The first 6 rows are patterns. Each new row is the sum of 2 different patterns, raised or lowered, with some noise. Before adding, each is slid sideways (what falls off one end comes back at the other) and multiplied by a number that may be negative. Names go in the order of the patterns.
Some rows, each with the names of its patterns after it:
|  13.2 |   6.7 | -19.2 |  12.3 |   9.1 |  -8.6 |   3.1 | -13.5 |   2.9 |   2.9 |  13.0 |   8.5 | -23.1 | -20.7 |   6.2 |  -4.3 |  18.4 | -10.5 |  24.1 |  -8.4 | -21.7 | -25.2 |   8.1 | -25.9 | -21.7 | -10.8 |  15.9 |   7.5 |  -1.9 |  -9.4 | -14.8 |   8.2 | -14.1 |   2.3 |  -4.0 |  25.3 |  -8.8 |  10.3 |   5.8 |   2.6 | -22.4 |   2.6 |  z564
|   4.6 | -21.1 |  -8.8 | -11.4 |   6.9 | -25.7 | -15.8 |  15.7 |  11.0 | -24.2 | -12.8 | -13.1 | -22.8 |  -9.5 |  21.1 |  -5.0 |  25.6 |   9.6 |  17.3 |   3.3 |  12.4 | -13.1 |  24.5 |  16.7 |  22.6 |  21.4 | -23.1 |   0.2 | -21.9 | -25.0 | -13.2 | -23.6 |   5.8 | -16.6 | -23.9 |  -5.7 |  21.6 |  15.3 | -13.1 |  -8.9 | -23.6 | -17.5 |  z550
|   0.1 |   3.1 |   9.8 |  14.9 | -11.1 |  14.9 |   4.6 |  -5.7 |  -1.3 |  10.3 |  25.5 | -18.2 |   4.8 | -12.4 |   3.6 | -20.5 | -22.0 | -17.6 | -23.3 |   1.0 |  17.6 |  14.9 |   3.9 |  -7.7 | -23.5 | -16.1 |   6.5 |  -5.5 |   5.5 |  -9.7 | -22.7 | -20.8 | -15.3 |  18.2 |   2.3 |  -2.7 |  11.6 |  23.8 |   6.4 |  -0.7 | -20.4 | -16.8 |  z206
|  23.4 | -14.2 |  10.1 |  -2.2 |  -0.7 | -20.9 |  19.0 |  15.4 | -24.2 |   8.1 |  -3.6 |   2.2 |   3.1 | -12.6 |  20.2 |  18.5 | -12.3 |  19.7 |  -5.1 |   9.4 |  21.3 |  10.2 | -25.8 | -21.9 | -24.1 |  -4.3 | -10.5 |  24.7 | -22.1 |  -4.4 |  14.6 | -22.2 |   4.3 | -18.7 | -10.8 |   6.8 |  14.3 |   4.4 |  -8.3 |   3.8 |   7.9 |   1.7 |  z842
|   5.4 |   9.8 |  21.2 |   5.8 |  -5.3 |  -9.8 |  16.3 |  11.8 | -23.1 |  -5.4 |   7.1 |  -5.3 | -13.1 |  22.6 | -20.5 | -24.4 |  12.9 | -11.5 |   0.4 |  -0.4 |   8.8 | -12.7 |  25.7 |  -0.7 |  17.8 | -25.2 |  -1.6 | -21.2 |   8.4 |  18.2 |  15.8 |  24.6 | -24.9 |  -2.4 | -20.0 |  -6.6 |  -0.2 | -21.7 |  -6.5 |  19.8 |  -2.1 |  16.6 |  z567
|  -8.7 | -15.4 |   9.2 | -18.4 | -14.1 |  -1.7 |  22.0 | -16.3 |  19.9 |   3.3 | -21.9 |  10.1 |  -6.0 |  -4.5 |   5.6 |  14.2 |  23.1 |  24.9 |  18.2 |  -4.0 |  -6.2 |   3.0 |  14.7 | -22.5 |  -3.8 |  21.1 |  25.2 |  14.2 |  23.7 |   9.5 |  -0.5 |  -3.8 |  16.8 |  15.8 |   9.2 |  10.5 |  -9.9 |  -3.5 |   6.8 |   8.4 |  -0.4 | -10.4 |  z639

New rows, each followed by the names of its patterns:
| -25.9 |  -4.9 |   8.2 | -17.0 |  -3.2 | -12.5 |  -2.2 |  -8.0 |   2.0 | -18.3 | -30.7 | -22.4 | -15.1 | -18.2 |  -0.8 | -20.4 | -25.3 |  -2.8 | -33.2 |   1.8 | -22.8 |  -9.9 | -11.1 | -11.1 | -15.8 | -27.5 |   0.5 |  -6.4 |  -4.2 |   4.7 | -20.4 |   2.5 | -10.9 | -20.4 | -24.3 |  -7.7 |  -4.7 | -31.0 | -16.0 | -17.0 |  -8.2 |  -6.6 |  z842 z567
| -41.6 | -59.3 | -29.4 | -37.9 | -10.7 | -58.0 | -61.7 | -30.3 | -24.7 | -59.7 | -45.4 | -30.0 | -47.2 | -10.7 | -13.1 | -54.5 | -35.1 | -30.9 | -45.2 | -43.2 | -26.3 | -44.1 | -41.2 | -47.1 |  -8.1 | -32.5 | -29.9 | -41.8 | -44.6 | -46.9 | -72.8 |  -4.3 | -27.8 | -21.7 | -27.6 | -44.5 | -12.6 | -27.9 | -46.7 | -28.2 | -68.3 | -55.1 |  z564 z567
|  16.8 |   4.2 | -12.7 | -24.4 |   1.1 |   8.6 |  11.7 |  11.9 | -14.7 |   4.3 |  -4.7 |  12.3 |  21.4 |   1.4 |  -2.0 | -13.1 |  -6.0 |  10.6 | -17.5 |  -7.2 | -11.7 | -13.6 |  -0.8 |  15.5 | -17.1 | -17.7 | -16.3 |  -5.5 |  11.0 | -15.5 | -11.1 |  -6.1 |   3.5 | -18.8 | -21.3 |  10.1 |   8.2 |   2.7 |   0.4 |  17.5 |  17.2 |   0.4 |  z564 z206
| 27.2 | 13.0 | 48.4 | 18.3 | 59.4 | 47.6 | 14.1 | 53.1 | 33.6 | 19.9 | 36.0 | 10.8 | 42.7 | 38.5 |  8.2 | 42.1 | 31.6 | 45.4 | 36.4 | 31.4 | 29.2 | 18.7 |  9.0 | 32.0 | 32.5 | 34.7 | 29.3 | 44.5 | 33.7 | 24.3 | 34.9 | 18.5 | 17.0 | 45.8 | 24.1 | 35.1 | 13.9 | 51.9 | 38.6 | 47.7 | 43.3 |  9.1 |  z842 z567
| 42.3 |  3.3 | 11.6 | -2.0 | 53.2 |  4.9 | 25.7 | 36.5 | -6.5 | 40.4 | 19.2 |  8.4 | 12.3 | 28.2 | 44.8 | 38.3 | 29.3 | 12.9 | -5.8 | 30.2 | 23.9 | -2.0 | 13.5 | 52.2 | 27.2 | 18.8 | 57.6 | 20.4 | 19.3 | 11.8 | 30.7 | 40.9 | 11.2 | 13.4 | 16.4 |  0.2 | 27.1 | 18.8 |  1.5 | -0.1 | 28.1 | 19.2 |  z842 z639
|  -5.1 | -12.7 |  22.3 |   9.0 |  25.8 |  11.1 | -24.5 |  -3.3 |  27.1 |  14.3 |   5.0 |   4.5 |  14.5 |   3.3 |  35.2 |   8.5 |  -8.0 |  14.4 |  -9.4 |  28.4 |   2.7 |  -2.8 |  -0.7 |   3.6 |   4.4 | -16.9 |  13.4 |   0.9 |  -2.3 |  12.9 |  15.2 |  25.1 |  20.4 |  40.1 | -10.3 | -19.7 |  12.0 |  -3.7 |  14.8 |  22.8 |  16.0 |  10.0 |  z206 z842
| 30.5 | 36.6 | 23.9 | 14.5 | 22.1 | 14.2 | 25.3 |  1.6 | 18.4 | 20.3 |  0.4 | 32.7 | 29.3 | 36.1 | 35.4 | 22.3 | -7.5 | -0.7 | 12.2 | 15.4 | 19.3 | 28.5 | -6.0 |  6.2 | 19.6 | 19.9 | 24.2 |  9.0 | 22.3 | 39.4 | 32.8 | 22.8 |  4.1 | 12.5 | 26.1 | 23.7 | 40.5 | 23.1 | 19.4 | 29.1 | 23.9 |  5.6 |  z206 z842
|  14.6 |  -1.9 |  -7.7 |  -4.4 | -18.2 | -25.0 |  -8.4 | -23.4 |  -5.4 |  18.1 |  13.4 |  10.9 | -17.0 |  29.9 |  17.4 | -16.8 | -35.8 | -21.0 | -14.7 |  -2.8 |  13.3 |  13.5 | -18.5 |  -3.0 |  -4.0 |  -3.8 |   5.6 |  18.0 |   3.9 | -15.7 |  -5.5 |  23.4 |  15.5 |  22.1 |   3.8 |  22.7 |   1.7 |   4.8 | -34.3 |  10.5 | -28.4 |  -4.8 |  z550 z639
| 25.1 |  5.3 | 18.5 | 31.7 | 30.7 | 12.3 | 41.2 | 40.6 | 45.2 | 40.5 | 12.2 | 32.5 | 39.3 | 28.4 | 18.1 | 17.8 | 47.3 | 58.0 | 41.8 | 26.2 | 17.1 |  7.4 | 17.3 | 30.7 | 52.6 | 16.8 | 29.5 | 25.3 |  6.6 | 31.8 | 18.1 | 16.0 | 19.9 | 26.4 | 13.9 | 26.3 | 11.3 | 17.0 | 23.7 | 56.8 |  0.5 | 46.6 |  z842 z639
|   6.7 |  -4.8 |  -1.9 | -17.6 |  25.9 |   9.7 |  -2.5 |  -5.7 |  12.4 |  16.5 |   8.6 |   2.5 |   5.0 | -22.4 |  -0.6 | -21.4 | -17.3 | -14.9 |  -1.6 |  -5.3 |  -1.0 | -22.0 |  -1.0 | -12.9 | -17.9 |  14.4 |   4.1 |   0.2 |  22.8 |  17.0 |   6.0 |   0.3 |   7.8 |  12.7 |  -2.1 |  -8.9 | -24.1 |   6.1 |  -4.7 |  23.7 |   9.9 |   4.6 |  z550 z567
|  20.1 |   1.0 |  -2.6 | -16.0 |  27.4 |  10.3 | -19.6 |  14.3 |  -0.4 |  10.9 |   5.1 |  -7.0 |  14.9 |  15.5 |   3.5 |  28.3 |  -3.0 |  12.7 |  12.8 |  15.9 | -26.7 |  -9.9 |  -6.8 |  10.9 |  -8.5 |  34.2 |  -4.5 |   5.1 |   8.5 | -17.6 |   8.5 |  -7.4 |   1.4 |   5.8 |  21.6 |   6.3 |  -1.8 |  -4.1 |  14.6 |   0.8 |  20.6 |  -8.5 |  z564 z842
|   9.2 | -11.0 |  -0.9 |  -2.1 |   2.3 |  -5.7 |  13.5 |   0.0 |  -3.5 |   8.0 |  -2.3 | -11.2 |   7.1 | -15.9 |   4.7 |  16.3 | -12.1 |   9.6 |  -2.2 |   0.1 |   0.6 |  -9.1 | -24.7 | -19.8 | -10.0 |  -1.0 |  -7.8 |   1.6 |   0.1 |  -1.9 |  -6.1 | -22.1 |  -6.8 | -20.1 | -10.2 |   0.9 |   5.5 |  -8.2 | -13.1 |  -5.0 |  -4.0 |   2.9 |  z842 z639
|   7.1 | -15.0 |  32.1 | -12.6 | -10.9 |  11.4 |  -3.1 |  -7.8 |  13.2 |  15.9 |   2.6 |  32.1 | -15.3 |  14.1 | -34.3 | -17.3 | -26.3 |  -8.5 |  16.6 |   2.5 |   3.9 | -24.6 |  10.1 |  -8.7 | -13.9 |  -6.4 | -32.3 | -16.6 |  18.2 | -15.1 |   7.3 |  -3.8 |  11.8 |   0.8 |  -5.8 |   3.5 |  -2.1 |  -2.0 |   1.2 | -27.9 | -19.0 |  -0.5 |  z550 z567
| -30.5 |  19.4 |  32.3 |  30.7 |   6.4 |  15.4 |  -3.4 | -10.5 | -23.8 |  -5.8 |  15.5 |  15.8 |   0.9 |  -8.4 |   0.4 |  -1.2 |  16.1 | -10.6 |  14.4 | -31.4 | -13.7 |  -7.2 |   2.5 | -30.1 | -23.3 | -12.1 |  28.1 |  -2.4 | -15.2 |  -1.5 | -18.1 |  -8.4 |   0.7 | -21.8 | -22.6 |  -9.3 |  14.1 |   2.1 | -34.1 |  12.4 | -26.8 |  12.9 |  z564 z206
|  16.9 |   0.1 |   6.3 |   0.1 | -10.3 |   6.9 |  34.9 |  29.6 |   0.0 |   1.6 |  -3.4 |  -4.9 |   8.4 |  20.3 |   3.1 | -11.5 |   0.5 | -12.4 |  -0.3 |  26.5 |  18.9 |   1.8 |  36.1 |  30.4 |  26.3 |  -4.2 |  -6.0 | -15.9 |  16.2 |  24.0 |  28.3 |  37.2 | -12.4 |  21.2 |   3.2 |   2.3 |   9.5 |   6.5 |  27.8 |   8.1 |  13.5 |  11.7 |  z206 z567
| -17.0 |  11.7 |  -2.0 |   0.7 |  -0.2 |  13.4 | -22.6 |  -3.1 |  32.0 | -10.1 |   5.7 | -10.3 |   2.8 |  -0.2 | -14.1 |  -6.9 |  23.9 | -21.4 |  17.4 |   2.0 | -14.3 | -17.0 |  20.4 |  21.6 |  26.7 |  11.4 |   6.9 | -16.0 |  19.1 |   6.0 | -25.3 |  25.2 |  -9.5 |  14.8 |   8.2 |   4.8 | -13.9 | -10.2 |   4.6 |   5.7 | -12.9 |  -5.6 |  z564 z842
| -18.3 |  -2.3 |   1.7 | -19.9 |  -5.6 |   8.5 |  16.8 |   3.2 |  -4.0 |  11.0 |  -7.2 |   9.4 |  48.1 |  10.5 |  31.8 |  12.2 |  40.5 |  23.0 |   3.0 |  -6.6 |  40.6 |  22.4 |  21.7 |  50.0 | -28.0 |  -9.3 |  -1.3 | -23.5 |  -2.5 | -13.6 |  23.3 | -15.5 |   8.5 |   5.0 |  46.5 |   5.0 |  -3.2 | -15.7 |  -5.2 |   8.8 |  27.8 |  10.5 |  z550 z567
|  -0.1 |  -8.3 |  27.7 |   0.6 |  24.7 |  23.8 |  16.3 |  -1.9 |   0.9 |   3.9 |  27.0 |  -6.7 |  11.1 |  20.7 | -21.4 | -10.6 |   1.8 | -33.5 | -28.2 |  -6.1 |  -5.2 | -11.3 | -18.0 |   2.3 |   4.7 |  30.9 | -10.5 |   6.9 | -36.0 | -14.4 | -14.0 |  -8.0 |   8.2 |   4.7 |  24.2 | -38.0 | -13.0 |  -5.5 |   1.8 | -17.8 | -26.1 | -13.9 |  z550 z567
|  -6.8 |   5.4 |  -8.2 |   0.7 |  -9.8 |  16.3 |   9.2 | -38.1 |  -7.5 |  -8.2 |  -0.8 |   4.3 |  -8.4 |   6.8 |  20.9 | -13.0 |   9.0 | -10.0 |   9.5 |  29.1 |  -6.4 | -25.1 | -31.2 | -24.5 | -19.7 | -26.7 |   7.2 | -38.2 |  -8.0 |  18.7 | -15.3 |   1.1 | -25.9 | -27.5 |  -8.1 |  12.0 |  -4.1 |  -9.1 |  -7.2 | -10.4 | -15.5 |   7.1 |  z206 z842
|  16.5 |   7.9 |  16.6 | -19.1 |  -1.7 | -10.5 |   0.0 | -30.8 |  13.7 |   8.9 | -21.7 |  -5.1 | -12.9 |   7.9 |   6.7 | -24.0 |  13.4 |  10.7 | -23.7 |  14.2 |   2.9 |   6.0 |  31.7 |  12.8 | -18.9 | -21.2 | -19.7 | -11.1 |  -0.5 |  30.4 | -13.3 |   3.9 |   3.2 | -22.9 |  -6.6 | -30.2 | -18.0 |  -4.5 |  15.5 |  -3.4 | -20.1 |   0.6 |  z550 z842
| -13.9 |  11.7 |  -9.2 |  18.5 |  -5.4 |  11.8 | -17.6 | -11.4 |  15.0 |   0.5 | -19.3 |  11.9 |  13.5 |   4.3 |  14.8 |  -0.9 |  -1.9 |  -1.8 |  10.5 |  14.1 | -31.7 | -20.5 |  15.5 |   8.7 |  21.3 |   3.6 |  23.4 |  -8.6 | -20.5 | -12.6 |  14.9 | -17.2 | -12.8 | -15.1 |   9.4 |   8.5 |   1.1 |  -9.2 | -18.1 |   0.3 | -20.3 |   5.3 |  z564 z639
|  32.3 |  22.1 |  44.0 |   7.3 |  38.7 |  43.8 |  30.1 | -11.1 |  -3.2 |   3.2 |  19.0 |  18.5 |  26.1 |  11.5 |  11.7 |  28.0 | -14.6 |  23.9 |  -2.4 |   5.1 |  18.2 |  39.4 |  16.7 |   2.4 |  14.0 |  32.8 |   8.6 |  23.8 |  12.2 |  20.7 |  23.6 |  13.3 |   1.7 |  18.9 |  19.8 |  16.3 |  34.9 |   9.8 |  19.9 |   5.2 |  14.2 |  12.6 |  z564 z842
